The rows are grouped in 4 ways, from coarse to fine. Each group lies inside one group of the grouping before and may be the whole of it. The rows also spread widely along 15 directions, which tell nothing about the answers.
(in the rows, 128 means zero)
Known rows, each followed by its group in each grouping:
[122 189 144 122 148 112  81 154 125 124 117  99 137 118 128 126 102 177
 115  92  84  84 114  68 105 132  74] | Q_522 Q_521 zoki Q_642
[197 147 133 102 128 137 107 185 145 101  81 166  76 132 122 187 159 161
 136  45 130  57 180 135 108 131 101] | Q_40 Q_106 Vit Q_779
[ 75  61 137 151 149 137 161 149 119 109 140  96 192 151 104 104  95 119
 167 160 151 145 125 118 158 179 154] | Q_40 Q_166 vobu Q_870
[130  55 119 164 172 125 159 102 174  69 138 161 137 102  85 158 120 138
 129  93 137  75 163 195 106  99 114] | Q_522 Q_521 Resup Q_381
[136 117 119 128 138 137 141  68 180 126 147  85  73 167  72 136  99 110
 118 115 148 130 130 146  78 144 158] | Q_380 Q_401 kep Q_128
[157 142  89 133 150 116 137  88 153 112 136 171  58 100 158 202 169 194
 132  77 120 113 136 143  84  78 114] | Q_40 Q_106 bis Q_887
[122 153 187  81 142 161  98 181  97 118 131 147  90 175 138 150 161 142
 125 103 105 141 104 101  80 108 118] | Q_522 Q_73 Vesi Q_981
[134 143 114 159 162 161 142 199  91 145  88 186  76 132 193 188 178 168
 123 108 190 113 130 157 145 132 109] | Q_40 Q_166 kuzez Q_445
[ 96 168 112 147 146 102 102 111 110 158 172  60 130 154 135 103 106 177
 118 142 117 146  72  55 134 165 101] | Q_380 Q_257 lif Q_776
[158  83 144 144 128 156 186 112 168 130 146  73 110 188 105 152 132  88
 163 153 139 136 106 110 114 176 118] | Q_522 Q_73 mifi Q_451
[130 146  91 142 132 106  98 155 121  95 162 148 134  72 165 131 105 163
 112 110 157 154 171 152 167  78 130] | Q_522 Q_999 zupud Q_156
[132 180 140 103  83 176 141 153 113 132 127  98 159 111 158 126 123 111
 170 142  91 177 143  52 130 138 159] | Q_40 Q_106 bis Q_6
[106  96 128 162 152 138 125 160 161  61 156 157 229 114 120 139  98 132
 146 132 104  74 155 120 132 160  80] | Q_522 Q_521 zoki Q_992
[ 81 110  90 163 113 113 158  98  86 142 112 147 158  88 130 107 145 112
 143 149 131 122 126 155 133 130 168] | Q_40 Q_166 Mepu Q_331
[127 125 136 122 125 148 187  88 150  93 118 144 107 111 160 181 107 114
 150 138 108 157 120 132  91  78 160] | Q_522 Q_521 dorat Q_649
[164 132 133 225 135 123 170 127 131  82 191 126 195  97 138 129  88 101
 146 153 111 127 118  98 127 157 114] | Q_40 Q_102 nosom Q_435
[181 112 183  96 126 169 168 115 156  82 183  67 147 150 103 144 143 150
 163 100  72 177 135  47 141  99 124] | Q_40 Q_705 Ref Q_675
[168 128 134  86 125 148 153 142 145  80 103 108 141 139 139 152 142 156
 117  92 119 102 160  95 208  90 109] | Q_522 Q_73 mifi Q_987
[131 172  92 155 128 114 101 130 131 131 136 131 153 140 131 118 118  97
  73 146 152  78 133 131 176 153  88] | Q_522 Q_999 zupud Q_793
[ 66 105 121 131 133 117  83 152 110 125 171 114 166 139 103  85  98 107
 126 162 143 161 134 143 132 142 142] | Q_522 Q_521 dorat Q_320
[126 107 113 109 146 110 178  91 112 122  75  99  99 170 122 133 147 192
 127  95 146  94 100 102 177 135 154] | Q_40 Q_166 kuzez Q_382
[ 97 182 102  99 125 114  75 175 128 132  78 126 155 118 143 141  94 159
 139 106 111  68 143  78 124 176  97] | Q_40 Q_102 Sesof Q_877
[160  94 171 151 173 128 167 177 137  90  93  95 123  88 124 168  97 171
 166  74 125 113 149 118 132 104 107] | Q_40 Q_166 Mepu Q_808
[ 93 134 165 103 152 148 115 156 108 111 125 158 121 130 134 159 123  81
 103 136 124 156 136 156 125  61 130] | Q_40 Q_705 sus Q_736
[154  87 135 164 146  72 144 133 135 104 114  75 134 101  88 125  81 123
 148 104 130 100 145 134 147 128 120] | Q_40 Q_106 datob Q_300
[120 122 112 164 119 128 141  73  89 160 171 131 128 141  93  91 210 143
 130 127  97 115  93 110  91 151 137] | Q_40 Q_106 Vit Q_779
[ 84 118  90  93 119 174 163  68 150 104 137 150 128 124 139 143 144 173
 145 116 120 156 145 120 112 105 191] | Q_380 Q_401 kep Q_128
[145 114 159 116 127 105 130 109 121  64 136 181 173 184  95 150 162  95
  96 114  78  46 110 123 142 129  93] | Q_380 Q_257 lif Q_776
[127 128 162 140 143 149 137 123  95  70 156 182 123 129 109 112 137 155
 122  87 114 133 132 137  78  94 191] | Q_40 Q_106 bis Q_6
[114 168  92 155 168 173 120 138 139 100 155 186 135 200 154 143 130 179
  90 122 181  77 114 109 132 203 124] | Q_40 Q_166 kuzez Q_382
[175 112 144 125 153 107 149 145 122 132  96  85  86 132 120 162 156 158
 127  84 135 106 128 120 170 104  91] | Q_40 Q_166 kuzez Q_382
[129 146 124 145 113 106 131 126  74 146 141 118 103 164 147 116 147 112
  99 150 155 157  96 125 174 125 151] | Q_380 Q_401 kep Q_128
[143 144 178 175 158 131 159 137 103  83 148 150 107  91 146 150  91 136
 139 104 114 157 111 132  64  80 162] | Q_40 Q_166 Mepu Q_808
[170 154 171 130 132 138 121 140 102  77 157 176 137 166 112 137 169 146
 112  86  83  84 110  92  97 132 118] | Q_40 Q_102 nosom Q_435
[144 124 159 152 151 153 162 105 152 141 157  43  95 142 104 127  95  74
 113 153 140 174 111 124 121 102 123] | Q_522 Q_73 mifi Q_987
[189 165 102  93  93 136 127 127 114 129  98 141  96  92 143 160 210 167
 124  62 106 100 173 119 164  76 118] | Q_40 Q_166 Mepu Q_331
[158 100  76 177 113  89 176  98  95 130 117 117 100  74 132 119 158 196
 161  88 145 126 135 138 149 115 168] | Q_40 Q_102 nosom Q_435
[165 123 148 160 133 121 137 129  93 109 146 126 129 154  88  97 173 184
 134  76 107  84 110  90 114 162 134] | Q_40 Q_106 bis Q_887
[134  77 129 172 148  50 143 127  78 163 117  59  86  98 102 109 139 148
 146 111 146 145 106 150 151 105 126] | Q_40 Q_166 kuzez Q_445
[138 164 126 137 114 184 168 111 134 129 134  92 161 110 135 126 125 105
 133 143 107 149 136  76 147 125 141] | Q_40 Q_102 nosom Q_435
[120 160 151 110 162 134  80 102 177  90 197 113 132 176  90 143  69  63
  80 147 112 136 129 118  90 115 110] | Q_40 Q_106 datob Q_300
[110 119  85 133 156 139 139 148 150 109  90 199 122 168 167 203 140 130
 122 136 171  62 136 153 150 167  99] | Q_40 Q_106 datob Q_300
[157 156 139 157 142 131 152 165 104  86  94 172 144 152 161 158 123 123
 104 120 145  75 123 114 174 140 119] | Q_40 Q_106 bis Q_887

New rows. What belongs after each?
[ 70 136 101  95 120 134  87  91 128 127 169 184 136 197 114 135 166  91
  92 160 124 115 113 145 104 152 134] | Q_380 Q_401 kep Q_128
[136 110 126 127 121 173 150 158 102 169 116 127  61 140 139 153 203 166
 157 102 156 161 132 139 113 132 146] | Q_380 Q_401 kep Q_128
[130 156 120  75 119 169 110 154 156 108 121 188  96 210 152 204 142  95
 127 138 146 111 132 123 103 168 126] | Q_40 Q_102 nosom Q_435
[ 94 140  73 153 129 157 162  58 152 154 134 101 116 117 115 122 109 109
 126 155 149 144 126 133 104 143 170] | Q_40 Q_102 nosom Q_435
[135  84 129 190 143 113 178 159 114 104 114 131 131 118 136 145  94 126
 164 129 167 124 129 151 140 152 147] | Q_40 Q_705 sus Q_736
[172 166 131 111 111 136 125 102 184  74 125 141 123 132  92 157  83  89
 121  91 105  83 168 127  80 131 139] | Q_40 Q_705 Ref Q_675
[160 157 103 112 103 107 118 168 106 123  90 145 115 144 167 167 157 157
 129 101 136  86 135 106 181 146 100] | Q_380 Q_257 lif Q_776
[ 90 180 154  87 135 195 115 155  92 155  95 169  67 162 151 147 167 136
 107 116 132 139 106 127  71 108 153] | Q_522 Q_521 Resup Q_381
[133  69  79 172 129  91 208  78 121  95  84 133 138 137 110 123 125 180
 159 105 156  64 115 132 159 177 177] | Q_40 Q_102 nosom Q_435
[133 143 126 135 137 187 140 197 121 169  74  74 102 112 133 124 124 149
 136 108 177 131 162 120 167 141 123] | Q_522 Q_521 Resup Q_381
[127 114 118 170 149  83 106 160 108  97 189 135 161  59 162 149 118 174
 160 116 105 160 139 116 128  90  96] | Q_40 Q_102 Sesof Q_877
[180 151 136 180 123  98 129 169  93  62 163 184 138 131 173 145 124 172
 132 100 127 106 116 113 130 133 125] | Q_522 Q_521 zoki Q_642
[164  50  99 148 105  69 190 100 111  86 104 155 117 144 126 147 171 161
 168 101 138  79 117 152 155 142 150] | Q_522 Q_73 Vesi Q_981
[ 85 126  83 173 164 102 129  83 159 153 138 132  82 144 135 162 100 134
 127 155 153 110  84 156  58 163 107] | Q_522 Q_521 dorat Q_320
[153 131 175 139 134 158 138 180 102  79 174 143 150 153 152 146 133 141
 138 118 117 158 121  92 142 121 125] | Q_380 Q_257 lif Q_776
[127 146 190  98 127 126 146 165  81 155  45  84  96 142 127 134 130  64
 102 135 117 120 105 125 160  81 113] | Q_522 Q_73 mifi Q_987
[202 126 173 177 141 126 164 150 127  85 166  97 124 126 128 135 115 148
 137  99 121 136 118  96 137 117 110] | Q_522 Q_999 zupud Q_793
[164 120 161  80 113 153 141 158 145 111  81  59 124  91  96 132 121 152
 161  67  94 127 180  98 143  85 128] | Q_522 Q_521 zoki Q_642
[ 91 192  89 103 129 125  98 107 152 104 126 138 155 174 142 137  67 105
  84 153 140  97 127  99 153 158 133] | Q_40 Q_705 sus Q_736
[107 146 103 158 169  99 101 159 133 116 147 140 143 156 160 162  97 151
 112 144 158 102 111 111 159 167  72] | Q_40 Q_705 Ref Q_675
[164 113 113 163 147  96 175 118 140  84 121 150  88  79 182 197 106 126
 129 118 150 142 138 173 142  49 122] | Q_522 Q_73 Vesi Q_981
[112 139  90 199 148 147 181  94 113 106 135 157 199 138 143 117 137 134
  99 157 138  72 102 102 180 171 121] | Q_40 Q_102 nosom Q_435
[108  82  99 161 136  94 157 126 123  99 121 167 190  72 153 172 151 124
 145 136 102  90 142 153 173 100  76] | Q_380 Q_257 lif Q_776
[145 141 149 169 187 215 206 119 148  84 133 171 132 119 170 191 143 147
 109 118 131 122 130 115 131  82 117] | Q_40 Q_106 Vit Q_779
[140  86 144  64  64 102 108 184  96 121 107 124  91 156 111 135 146 113
 191 103 135 166 161 144 122 143 189] | Q_380 Q_401 kep Q_128
[ 72 145  93 177 191 132  83 154  96 118 180 176 138 153 152 119 124 186
  78 134 183 118 110 139 142 146 117] | Q_40 Q_102 Sesof Q_877
[125 135 174 120 134 152 145 135 122 172  98  57 104 167  97 132 139  91
 132 140 105 125  90  93 108 143  99] | Q_522 Q_521 zoki Q_642
[135 105 107 117  92  84 124 156 149 107  81  91 196  75 103 132  87 108
 191 111  96  76 184 110 151 169 111] | Q_40 Q_166 Mepu Q_331
[202 141 154 171 146 142 160 141 142 101 122 116  69 152 106 136 120 191
 135  56 146  81 118 108  79 168 131] | Q_522 Q_999 zupud Q_156
[138 123 108  55 120 109  75 148 126  72 141 191  99 128 140 176 170 186
 117  61 120 122 177 155 147  58 129] | Q_380 Q_257 lif Q_776
[116 120 155 118 151 184 125 179 126 131 143 114 102 194 115 136 131 150
 146 119 165 155 124 105 111 176 141] | Q_40 Q_705 Ref Q_675
[159 175 142  92  93 193 176 139 142 101  56 115 160  99 128 139 114 103
 134  97 103 103 182  88 166 110 156] | Q_40 Q_705 Ref Q_675
[166  96 170 181 138 146 212  70  98 107 190 140 102 113 132 137 196 145
 138 118  92 176  82 126  90  61 148] | Q_522 Q_999 zupud Q_156
[104 102 137 112 137  99 124  78 123  75 164 151 148 149  94 111 134 119
 101 122  95 107 114 144 115  88 142] | Q_522 Q_73 mifi Q_987
[148 162 127 134 137 120 101 123 145 149 167 100  79 144 132 168 119  95
 118 139 129 154 115 119  93 121  99] | Q_40 Q_102 Sesof Q_877
[123  88  95 150 128 105 156 133 114 121 110 147 134 167 139 143 161 174
 153 124 148  75 105 121 157 186 115] | Q_522 Q_521 Resup Q_381
[211  75 148 197 146  79 143 160 113  81 164 149 106 130 106 147 161 164
 139  73 139  83 129 161 130 127  92] | Q_522 Q_521 Resup Q_381
[107  75 121  90 150 147 178  97 115 129  92 118  90 165 115 149 185 154
 117 111 159 136 127 149 186  85 159] | Q_40 Q_166 vobu Q_870
[ 89 100  96 160 144 137 104 119 131 128 173 156 113 126  94 103 145 191
 153 103 140 116 130 155  42 171 148] | Q_522 Q_521 dorat Q_649
[ 95 137  96 137 173 115 103 135 148 145 113 104 104 144 118 139 100 177
 124 109 160  91 122 121 110 174 104] | Q_40 Q_166 kuzez Q_382
[113  71 149 194 171 126 184  58 139  74 170 187 150 132  81 130 152 141
 126 113  91  71  87 157  44 128 126] | Q_522 Q_999 zupud Q_793
[125 123 171 148 162 171 174 159 142  95 122 129 110 192 146 172  71 112
 157 146 155 140  97  98  89 179 154] | Q_40 Q_106 datob Q_300
[ 87  87 119 159 155  89 171  87 103 125 145 100 133  98 139 129 134 200
 175 122 103 154  84  99 109 116 142] | Q_40 Q_166 vobu Q_870
[156 119 127 190 132 105 136 134 101 152 167  49 126 107 102  91 132 159
 140 112 130 145 115 101 149 145 109] | Q_380 Q_257 lif Q_776
[117 173 130 141 115 157 142  92  97 156 119 128 144 171  98  96 175 100
  90 137 102  81  92  94 124 162 127] | Q_40 Q_705 sus Q_736
[146 117 130  90 112  90 124 154 107  87 123 129 101 162 158 150 110 108
 114 132 160 155 137 146 196  83 153] | Q_522 Q_73 mifi Q_987
[ 94 172 126 130 108 156 123 144  66 115 145 172 187 102 164 105 165 167
 140 123  80 132 117  71 121 127 151] | Q_40 Q_102 Sesof Q_877
[137 116  91 167 135 147 139 147 136 145 110 109 119  97 118 119 138 136
 122 111 170  98 165 162 152 138 114] | Q_522 Q_73 mifi Q_987
[ 87  97 106 117  99  93 113 113 114 149 126  68 185  84  91  87 123  71
 133 161 104 143 155 142 181  97 121] | Q_522 Q_521 zoki Q_642
[ 86  97 115 173 171 109 126 148 113 124 139 118 178 151 117 121 107 100
 103 170 162 106 113 138 189 158  95] | Q_40 Q_102 nosom Q_435
[ 99  72 145 169 163  64 171 118  91 115 108 122 169  80 134 146 131 114
 141 143  98 113 100 143 161  82  93] | Q_40 Q_166 kuzez Q_382
[ 78 106 121 103 123  77  81 138 106 100 126 184 175  79 123 138 150 123
 133 120  71  97 145 159 113  78  96] | Q_522 Q_521 dorat Q_320
[112  93 135 115  92 111 123 161 115  84 126 163 174 119 107 125 107  85
 175 128 116 127 165 148 115 148 168] | Q_40 Q_705 Ref Q_675
[149  83 128 165 168  94 147 132 102 115 145 150  72 199 138 160 171 167
 103 122 177 111  79 157 160 130 105] | Q_522 Q_521 dorat Q_320
[143 136 132 112  96 118 156  55 120 143 122 111 105 149  89 125 177 107
 143 115  74 106  97 103  74 139 149] | Q_40 Q_166 kuzez Q_445
[140 144 118 196 146 112 112  94 135 125 217 120 172 123 103 114 132  67
  89 166 108 120 121 127 127 130  79] | Q_40 Q_106 Vit Q_779
[ 81  93  54 113 130 124 138 110 168 147 128  95 108 142 151 158  97 139
 160 164 185 163 142 143 159 152 143] | Q_522 Q_521 Resup Q_381
[ 90  74  80 155 170 153 174  86 162 162  92  89 127 130  87 132 157 182
 150 112 146  70 130 125 130 179 108] | Q_40 Q_106 datob Q_300
[154  61 169 147 145  82 151 168  91  78 139 115 137  98 129 135 133 166
 155  99 117 150 132 138 173  66 120] | Q_522 Q_521 dorat Q_649
[179 125 154 201 144 141 182 163 121 108  94 150 116  89 134 169 128 128
 160  90 128  78 136 142  85 146 114] | Q_40 Q_166 Mepu Q_331
[136  84  92  97 146 134 146 101 158 133 115 120  52 166 112 181 161 144
 129 109 175 135 143 166 143 109 140] | Q_40 Q_102 nosom Q_435
[152 160 122  73 103 164 106 109 161  92  99 170 106 117  81 150 143  99
  97  66 106  74 194 167  91  87 149] | Q_380 Q_257 lif Q_776
[ 78 106  81 166 102 105 117 155 103 162 158 112 139  75 156 111 112 157
 210 154 137 183 129 126  86 171 152] | Q_522 Q_521 Resup Q_381
[176 135 145  97  67 173 144 181 124 124  75  98 123 112 103 116 138 121
 177  81 119 119 187 112 126 145 168] | Q_522 Q_521 zoki Q_642
[112 158 108  93 119 138 124 101 134 143  70 115 143 134 102 116 167 152
 109  96  86  38 127  91 129 145  94] | Q_522 Q_73 mifi Q_451
[185 136 120 120  59  98 120 147 107 131 104 103  91  93 105 108 136 136
 175  78 112 127 161 130  98 133 171] | Q_522 Q_521 dorat Q_320
[108 119  97 125 105 147 130 144 123 128 158 112 205 132 141 117 159 152
 173 148 100 129 139  59 171 184 111] | Q_40 Q_106 datob Q_300
[161 139  78 122 102  88 111 149 122  89 118 171 112 111 159 156 128 173
 150  86 145 100 168 134 147 133 150] | Q_40 Q_106 datob Q_300
[ 82 107  72 162 134 139 145 137  95 156 145 124 103  89 172 118 138 187
 153 139 185 192 134 152 146 111 171] | Q_522 Q_521 Resup Q_381
[111 123 123 156 148 114 145 136 106 114 147 118 113 152 147 125  92 158
 145 133 165 157 102 116 122 155 169] | Q_40 Q_166 kuzez Q_382
[132 168 154 141 134 161 163 152 108  91  74 190 125 112 154 164 110 102
 113 108 126  95 137 142 109 100 154] | Q_40 Q_705 sus Q_736
[149  93  76 171 110 144 159 109 145 174 154 120  82  73 136 164 189 123
 172 131 145 160 155 177  99 113 115] | Q_522 Q_521 Resup Q_381
[153 130 168  97 123 125 143 178  73 132  67  98  90 153 125 130 156 162
 142  82 132 121 120  98 163 120 149] | Q_40 Q_166 Mepu Q_808
[120 105 148 137 111 129 138 168  73 178 107  89 106 120 119 112 162  87
 144 146 142 163 122 147 149 114 132] | Q_522 Q_521 Resup Q_381
[108 141  75 146 116  86 100 138  82 138 139 175 131 173 165 123 178 151
 103 147 154  83  95 131 168 171 104] | Q_522 Q_73 mifi Q_987
[120 124 174 148 115 176 146 193  69 138 122  94 155 118 115  75 134 126
 151 125 130 160 133 102 142 139 161] | Q_522 Q_521 Resup Q_381
[125  93 122  92  91 121 160 145 128 100  75 124 117  92 138 145 103 112
 180 112 134 147 171 153 131  95 185] | Q_522 Q_73 mifi Q_451
[135 164 146 117 153 146 100 178 120 104 131 159 129 165 153 166 128 107
  90 129 140 109 135 118 161 120  95] | Q_40 Q_106 datob Q_300
[112 148 106 111 140 110 134  90 117  66 122 186 167 161 143 142 135 140
  80 124 117  75 121 114 182 105 139] | Q_40 Q_106 bis Q_887
[104 127  96 178 156 145 126 154 151 134 142 124 143 111 146 152  88  88
 107 164 184 138 157 167 162 138 105] | Q_380 Q_401 kep Q_128
[169 122 134 165 136 157 114 185 156 111 169 125 152 103 126 152 132  70
 117 135 143 123 180 160 150 117  67] | Q_522 Q_73 mifi Q_987
[111 160 131  93 109 145 133 131 144  98 116 119 131 120 151 157  68 105
 146 133 115 159 144 106 112 111 163] | Q_380 Q_257 lif Q_776
[115 121  94 171 172 129 122  91 147 108 170 150 108 123 111 124 136 175
  95 101 147  94 127 161  92 118 117] | Q_522 Q_73 mifi Q_987
[ 99 100 126 131 167 145 176  85 142 109 122 176  98 135 153 191 168 148
 128 126 114 112  96 150  84  84 110] | Q_522 Q_73 mifi Q_451
[125 122 142  85 107 101  91 165 110 149  92  93 121 100  95 128 140 105
 157 104  95 122 163 124 120 112 116] | Q_40 Q_106 Vit Q_779
[116 108 136 145 137 114 118 168  99 136 120 120 105 161 111 126 120 142
 156 118 154 118 111 125  99 181 144] | Q_40 Q_102 Sesof Q_877
[133 123  95 195 133 124 155 148 110 167 137  84  99 138 151 119 124 185
 169 134 173 137  95 100 126 202 127] | Q_522 Q_521 Resup Q_381
[121 100 172  87 163 191 124 164 135 115 148 102 126 135  97 145 165 170
 147  88 103 157 150  97 115  96 113] | Q_40 Q_102 nosom Q_435
[114 111 117 186 159 136 154 144 131 123 137 139 137 155 148 153 121 142
 136 149 156 103 100 128 127 174  98] | Q_522 Q_521 zoki Q_642
[146  46 107 155 132 125 169 144 141  80 156 127 127  98 120 147 115 166
 194 103 162 167 171 157 135 123 175] | Q_40 Q_102 nosom Q_435
[134 137 147 128 131  80 135 120 106  95 119 121 123 151 123 134  97 147
 142 111 102 108  89  88 107 142 144] | Q_40 Q_102 nosom Q_435
[157 198  96 185  98 116 104 105 111 105 185 156 153 107 122  87 116 131
 116 114 109 104 133 102  84 165 158] | Q_40 Q_106 bis Q_887
[144 132 155 144 122 188 156 162  83 116 172 126 126 115 150 113 157 147
 149 119 134 205 142 103 138  97 182] | Q_40 Q_106 datob Q_300
[121  94  97 102 104  56  59 149 101 112 122 159 128 149  76  97 165 144
 125  85 130  57 151 168 127 154 122] | Q_522 Q_73 Vesi Q_981
[138 143 139 178 143 111 155 161  82  95 124 167 156 118 183 147 136 170
 129 122 117  97  94  98 154 127 101] | Q_522 Q_521 Resup Q_381
[173 147 133 178 170 108 140 137 132 112 135  73 127 102 122 127 104 192
 122  82 122  98 128  80 152 125  89] | Q_40 Q_106 Vit Q_779
[ 75 170 102 161 117 154  96 152  92 123 134 203 181 104 137  98 140 125
 109 131 124  88 144 141  98 164 143] | Q_380 Q_401 kep Q_128
[198 112 126 157 119 132 180 109 130  68 178 127  96 159 141 133 137 183
 143  92 148 145 121 110 137 126 171] | Q_522 Q_73 mifi Q_987
[154 141 184  92 104 106 105 171  91 112 116 105 125  74 111 133 128 104
 154  91  64 157 152 111 105  59 132] | Q_40 Q_102 nosom Q_435
[159 126 133 149 107 103 138 127  69 146 164 124  67 157 134 124 174 126
 131 126 152 182  99 137 134 113 163] | Q_40 Q_705 Ref Q_675
[ 89 170  86 118 132 155 136  83 129 135 113 129 182 150 132 114 155 154
 102 138 100  69 113  64 165 164 112] | Q_40 Q_106 datob Q_300
[178 211 130 153 123 130 161 136 109 102 100 139 116 140 188 166 100 126
 100 126 132 106 103  77 163 128 129] | Q_40 Q_102 nosom Q_435
